Every row belongs to one group in each of 4 separate groupings. Each group adds its own fixed numbers to the row, and there is some noise. The rows also spread widely along 14 directions, which tell nothing about the answers.
(in the rows, 128 means zero)
Some rows, each with its group in each grouping after it:
[114 137 166 125 117 144  94 115 172 126  94 190 124 105  82 105  99 134
 106 133 131 104  99 114  19 116  60  92  62] => Z_296 Z_575 Z_518 Z_561
[146 148 134 119 116 111 131  95 156  94 144  96 112 120 158 128 120 108
 122 120 108 136 114 100 167 136 137 108 168] => Z_547 Z_84 Z_664 Z_458
[130 117 178 117 108 117 125 139 150  98 105 120 155 108 109 141  70 116
 132 153 149 114 108  89  90 144 104 112  69] => Z_244 Z_575 Z_915 Z_458
[173 124  94 163 110 139 131 141 208 191 134 131 167 123 106 146 170 113
 151 160 103  61  79  92 154 115 102 154 129] => Z_195 Z_148 Z_503 Z_393
[152  70 147  94 118 138 161 148  70  79 148  84 146  94 133 160 143 142
 175 153 161 108 120 101 162 151 129  95 119] => Z_547 Z_947 Z_729 Z_393
[122 130 145 166 138 161 144 167 122  72  64 106 161 106 141 168 112 112
 137 135 205 123 127 132 137 126 134 152  58] => Z_244 Z_276 Z_503 Z_561
[139 152 164 135  91  88 113 162 131 123 116 161 156  98 117 129  94 114
 182 128 146 122 144 100  35 113 126 131  85] => Z_296 Z_276 Z_729 Z_997
[ 89 152 125 118 169 183 122 119  66  96  72 173 102 148  99  87 149 154
  94 108 183 149 133 199 119  86  90 118 118] => Z_700 Z_947 Z_518 Z_997
[156  97 195  86 117  87 123 150  93 104 126  76 149 170  93 115 110  96
 150 168 145 102 103  96 120 134 141 110 114] => Z_700 Z_148 Z_915 Z_997
[110 149 173  83 116 101 103 113  99 148 123 116 172 215  86  92  90 109
 126 108 169 151 142 136 106  81 140 142 159] => Z_195 Z_84 Z_664 Z_458
[125 145 166 125 101  99 155 167  76 106  92 155 174  89 124  98 108 133
 147 107 180 172 148 128 118 163 127 146 111] => Z_547 Z_986 Z_503 Z_458
[163 152 122 117  95 101 140 136  98 125 154 140 178 154  83 129 148  98
 179 136 165  98 105 141  91  86 107 142 133] => Z_244 Z_986 Z_664 Z_393
[142 128 166  69 140 148 109 135  69  72 117 105 165 166  98  99 104 144
 142 144 187 104 108 137 110  79 136 147 142] => Z_195 Z_986 Z_518 Z_393
[177 133 161 129 121 139 121 172 154 115 143 124 125  70 150 133 124 111
 176 158 131  95 121  89  63 104 127 138  73] => Z_296 Z_84 Z_503 Z_458
[105 114 142 139 141 191 116 100 209  85 103 118 143  78 175 191 108 149
 119 105 146 112 136  81 116 101 114 106  96] => Z_244 Z_276 Z_915 Z_561
[132 146 133 175 141 163 114 136 198  95  49 166 170  91 145 143 161 147
 118 112 136 104 111  99  97 134 109 136 121] => Z_547 Z_84 Z_503 Z_393
[108 120 182 124 142 160 158 113 121  85 110 102 121 143 147 189 145  90
 105  99 184 152 130 141 122 140 118  97  96] => Z_195 Z_947 Z_518 Z_393
[162 125  84 159  94 127 148 117 138 158 140 129 147 172 100 182 154  90
 135 123 138 104  83 167 149 112  97 131 140] => Z_244 Z_84 Z_518 Z_561
[177 130 152 126  94  94 147 152 104 148 138 140 149 128 117 122 145 103
 152 125 137 143 106 136 104 163 110 133 138] => Z_700 Z_84 Z_729 Z_561
[118  96 132 143 135 178 118 128 149 114  73 116 172 141 123 169 152 146
 139 129 157  88 121 112 123  96 118 116 106] => Z_296 Z_276 Z_915 Z_458
[184 149 132 124  79 115 146 162 168 198 190 139 180 102 112 131 128 102
 182 142 142 111 108  99  88  93 102 179 111] => Z_195 Z_148 Z_915 Z_393
[123 127 125 131 112 142 163 158 110 142 124 121 146  97 111 111  77 129
 127 145 187 148 117 134 185 142 107 152  85] => Z_244 Z_84 Z_518 Z_561
[ 94 128 156 137 125 127 124 120 167 130  77 159 203  94 138 125 158 164
 159  86 146 124 163  54 118 141 133 115 149] => Z_547 Z_276 Z_729 Z_393
[216 146 171 104 118  93 131 150  66 155 165 114 106 174 130  86 157  80
 130 134 113 160  92 186 109 149 130 157 152] => Z_244 Z_276 Z_915 Z_997
[ 95 133 154  93 155 172 122  70 125  54 119 107 108 114 141 111 124 146
  90 109 159 132 131 113 166 104 112  82 147] => Z_547 Z_947 Z_503 Z_561
[106 145 151 133 132 114 150 155 114 194 124 105 142 153 132  78 138 101
 138 123 157 165 168 111 193 121 160 157 118] => Z_547 Z_84 Z_915 Z_458
[185 122 114 134  80 122 119 176 145 160 148 137 179 119 119 152 117 118
 194 143 129  94 108 119  73  78 122 185 111] => Z_547 Z_148 Z_518 Z_458
[115  69 207 126 124 103 106 175 137 184  87 111 172 175 128 164 101 108
 154 114 136 150 164 102  71 146 167 145  94] => Z_244 Z_148 Z_664 Z_997
[184 192 110 131 125 124 103 152 107 114 121 173 100 112 106  36 128 132
 116 158 119 132  82 174 106 108 104 166 143] => Z_547 Z_84 Z_503 Z_393
[119 123 211  93 167 146 123 142 102 117  83 106 195 147 151  86 152 154
 139  95 182 149 158  92 126 136 160 151 157] => Z_244 Z_84 Z_664 Z_561
[178 118  88 124 129 175 101 151 158 148 116 170 151  65 122  85 139 209
 142 160  96  85  79 108 128 114  92 157 157] => Z_195 Z_148 Z_915 Z_393
[139  74  76 169  92  98 123 159  75 119  89 125 133 175  99 205 131 117
 174 139 133 108 119 171 125 120 149 102 132] => Z_700 Z_84 Z_729 Z_561
[109 135  95 165 133 130  90 106 156 141  85 163  88 162 108 136 130 118
 103 128  93 110 118 152 117  97 117  99 135] => Z_195 Z_947 Z_503 Z_561
[137 120 137 147 114 160 136 159 180 153  98 118 188 101 143 144 105 134
 138 130 154 121 127  95 142 122 118 179  91] => Z_547 Z_575 Z_915 Z_458
[128 131 129 103 144 160 130 113 126  99 143 119 145 134 103 131 166 127
 164 145 163  67 116  98 115  59 113 100 118] => Z_244 Z_84 Z_518 Z_393
[ 82 146 165 125 121  80 117 155  91 200  81 149 169 194 105  74 117 121
 151  94 163 182 192 129 118 115 169 156 149] => Z_700 Z_84 Z_729 Z_458
[141 112 192 104 115 118 176 142  52 106 114 138 161 103 115 112 170 134
 138 102 186 175 123 139 117 203 101  93 127] => Z_296 Z_84 Z_664 Z_393
[119 102 108 150 131 147  96 159 177 186 102 163 100 115 122 133 114 142
 140 143  98 117 139 123  93  99 129 134  96] => Z_700 Z_84 Z_518 Z_393
[128 167 136 159 128 116 150 152 161 134  66 149 171  79 123  66 135 132
 133 135 149 122 113  76 181 174 116 156 116] => Z_700 Z_276 Z_518 Z_561

New rows, each followed by its group in each grouping:
[128 113 150 110 136 135 124 148 126  84 140  93 134  83 161 140 132 138
 187 143 138  98 157  58 130  85 166 114 110] => Z_547 Z_148 Z_915 Z_997
[ 89  90  96 154  96 115 139 127 159 127  95 127 130  98 102 169  59 142
 123 149 135 130 121 104 186 165 114  90 102] => Z_244 Z_84 Z_664 Z_393
[145 173 190 113 126 114 180 134 121 138 155 107 130 117 129  96 168  58
 130 119 183 159 126 117 140 139 107 133  93] => Z_700 Z_148 Z_503 Z_458
[ 84  87 160 135 144 137 129 146 157 145 105 100 148 128 144 168 143 115
 171 126 139 104 183  58 137 107 163 108  82] => Z_547 Z_947 Z_664 Z_997
[126 132 159 125 113 102 156 165 108 126 131 103 148 122 108 130 103  93
 157 152 176 133 134 103 136 138 136 124  80] => Z_195 Z_84 Z_664 Z_393
[ 80 124  80 148 121 175 114 133 137 164  91 173 115 118  94 126  68 164
  95 132 157 151 135 177 145  92  95 147  98] => Z_195 Z_947 Z_503 Z_393
[152 121 151  81 161 162 124 126  90 111 151 106 126 112 165  91 190 167
 171 116 141 114 148  98 139  91 162 125 179] => Z_296 Z_84 Z_518 Z_393
[162 108  97 124 124 165  96 105 151  48 128 124  97  96 135 164 117 151
 125 149 106  77  84 129 110  84 106  88 135] => Z_547 Z_84 Z_503 Z_561
[139 172 177 114 143 133 152 122  98  91 136 103 141 156 112 105 190  67
 134 125 189 115 120 127 124  88 117 120 105] => Z_547 Z_148 Z_503 Z_997
[150 180 121 125  96 108 130  86 136 136 153 111 164 165 129 115 142 101
 146  97 151 126 122 126 153  94 133 146 191] => Z_296 Z_276 Z_729 Z_561
[123  67  88 149  87 113 122 126 106 170 118 135 135 177 107 194 106 133
 135 113 117 144 129 174 138 122 132 104 151] => Z_244 Z_84 Z_915 Z_561
[133 131 141 143 166 165 107 172  90 166  84 131 115 154 161  99 158 137
 124 106 148 170 155 176 129 101 168 182 137] => Z_195 Z_148 Z_503 Z_561
[138 136 182 107 135 141 132 116 152  80 117 102 172 133 127 151 118 106
 135 129 166  99 109  94 101 119 107 124 108] => Z_244 Z_947 Z_664 Z_997
[ 95 149 156 144 143 138 162 124 123  98  83  91 165 146 136 138 139 102
 116 106 200 145 137 107 196 143 138 122 121] => Z_195 Z_84 Z_664 Z_561
[121 156  89 126 106 111 118  72 113  84 125 140 115 150 118 122 115 137
 111 100 125 136 114 149 163 102 123  92 197] => Z_547 Z_84 Z_518 Z_561
[172 131 187 115 142 114 168 129 108 135 141  86 128 130 174 107 186  98
 125 111 126 164 118 110 186 193 143 119 167] => Z_244 Z_84 Z_915 Z_458
[137 108 132 168 109 136 142 165 157 171  92 178 169  84  95 143 158 133
 142 136 134 105 102 107  96 159  79 119  79] => Z_195 Z_148 Z_503 Z_561
[163 150 142 119 102  88 142 147  58 106 148 145  97 118 121 117 128 104
 151 125 134 154 117 162 102 137 126 115 132] => Z_195 Z_148 Z_518 Z_997
[105 200 172 135 146 154 122 114 171 103  88 178 129  88 150  88 115 131
  83  86 162 172 135 128  93 133 104 143 118] => Z_195 Z_986 Z_503 Z_393
[149 162 136 115 126 157 113 145 159 192 166 156 124 127 109  88 137 109
 148 138 137 108 128 136  71  58  95 168  86] => Z_296 Z_986 Z_664 Z_997
[130 182 145 128 155 161  80  94 201 134  85 155 130 141 141  74 115 143
  78 115 101 123 105 114 115 102 106 151 165] => Z_195 Z_947 Z_915 Z_458
[111 144 105 167 147 111 140 134 133 173  88 118 123 150 132  94 178 114
 132 130 112 121 143 104 231 140 166 122 161] => Z_195 Z_84 Z_503 Z_458
[147  75 139 107 110 153 123  95 134  99 130 137 113 125  98 183 121 128
 102 137 113 104  76 147  92 140  65  58 112] => Z_195 Z_947 Z_503 Z_458
[156 120 101 128 121 179 154 143  90 101 110 139 134 113 126 150 131 148
 114 119 175 148  95 194 153 128  89 150 127] => Z_700 Z_84 Z_518 Z_997
[115 110 148 118 106 111 127 108 111 123 103 143 139 110 147 132 111 159
 131  90 122 166 153 121 134 161 136 103 174] => Z_296 Z_947 Z_503 Z_458
[139 184 152 149 162 108 106 155 152 130  71 127 139 127 161  54 126 128
 137 133 113 130 138  91 160 145 167 183 155] => Z_244 Z_947 Z_664 Z_997
[150 135 113 133  90 123 165 150  82 126 139 145 160 128  76 133 158  97
 161 144 176 104 104 158 120 101  86 127  89] => Z_547 Z_986 Z_503 Z_458
[108 154 182 114 147 160 119  71 179  59  92 109 132 116 149 120 100 132
  62 104 152 145  96 101 145 152  95  95 139] => Z_244 Z_148 Z_915 Z_561
[119  99 114 106 145 134 101 105 132 110 133  69  97 164 165 143 122 139
 146 133 107 112 152 104 191  83 193 115 183] => Z_700 Z_986 Z_915 Z_393
[ 99 102 124 118 111  94 112 118 137 144 132  78 132 169 140 147  84 116
 153 124 117 137 166  91 184  99 186 116 158] => Z_547 Z_84 Z_664 Z_458
[193  58 140  88 102 110 132 158  94  97 170  66 140 113 154 177 109 143
 186 155 114 109 113  96 143 148 170 122 163] => Z_195 Z_84 Z_664 Z_393
[ 96 130 142 170 123  90 114 144 115 117  46 143 125 154 112 115 104 113
 114 130 128 145 127 132 142 174 136 106 116] => Z_547 Z_947 Z_729 Z_561
[143 159 140  97 140 116 155  75  95 112 177 120 108 134 124  94 216 108
 145 117 126 111 118 105 161 116 112  59 177] => Z_244 Z_84 Z_729 Z_458
[145 153 150 112 135 127 121 128 118 170 150 102 104 190 118  94 129  90
 110 136 140 147 114 155 145 106 137 146 141] => Z_195 Z_84 Z_729 Z_393
[116  86 114 160 128 123 127 178  71  92  87  83 129 160 156 193 129 108
 187 131 160 113 164 139 151  93 203 135 103] => Z_547 Z_986 Z_518 Z_561
[133 128 143 154 105  90 111 184 141 150  84 140 152 131 130 145  65 115
 163 137 126 131 143 111  99 134 163 173 101] => Z_195 Z_947 Z_518 Z_997
[152 154 200 108 131  89 137 178  98 129 142 106 129 128 147  97 120  81
 168 133 149 146 152 103  98 135 167 154  97] => Z_195 Z_986 Z_664 Z_997
[154 148  96 160 111 111 127 144 108 162  87 202 179 116 130  99 180 171
 154  80 118 149 132 151 112 144 127 155 202] => Z_244 Z_84 Z_503 Z_561
[152 196 195 132 140 120 134 143 151 136 118 135 160 144 158 109 170  75
 147  93 157 141 139 104  70 105 142 161 125] => Z_195 Z_84 Z_518 Z_458
[ 97  43 152  69 108 121 107 121  89  91 138  78 154 137 109 161  81 159
 179 144 148 102 162  76 134  78 166  78 131] => Z_547 Z_148 Z_503 Z_458
[145 137 129 172 130 135  91 169 126 145  73 149  78 136 165 125 102 130
 105 119 108 183 126 190  92 140 151 163 126] => Z_296 Z_148 Z_915 Z_393
[124 112 124 137 137 137 105 106 103  93  81 112 144 185 154 163 178 135
 133  83 129 133 138 151 137  95 165 116 199] => Z_547 Z_148 Z_503 Z_458
[117 116 134 139 134 128 123 203  79 198 104 140 160 144 136 120 136 135
 199 122 159 144 191 134 108  88 174 182 105] => Z_195 Z_947 Z_729 Z_458
[131  94 109 144  98 130 146 158  91 129 100 152 163 110 121 171 138 153
 162 109 155 143 138 149 124 131 118 129 127] => Z_700 Z_148 Z_915 Z_997
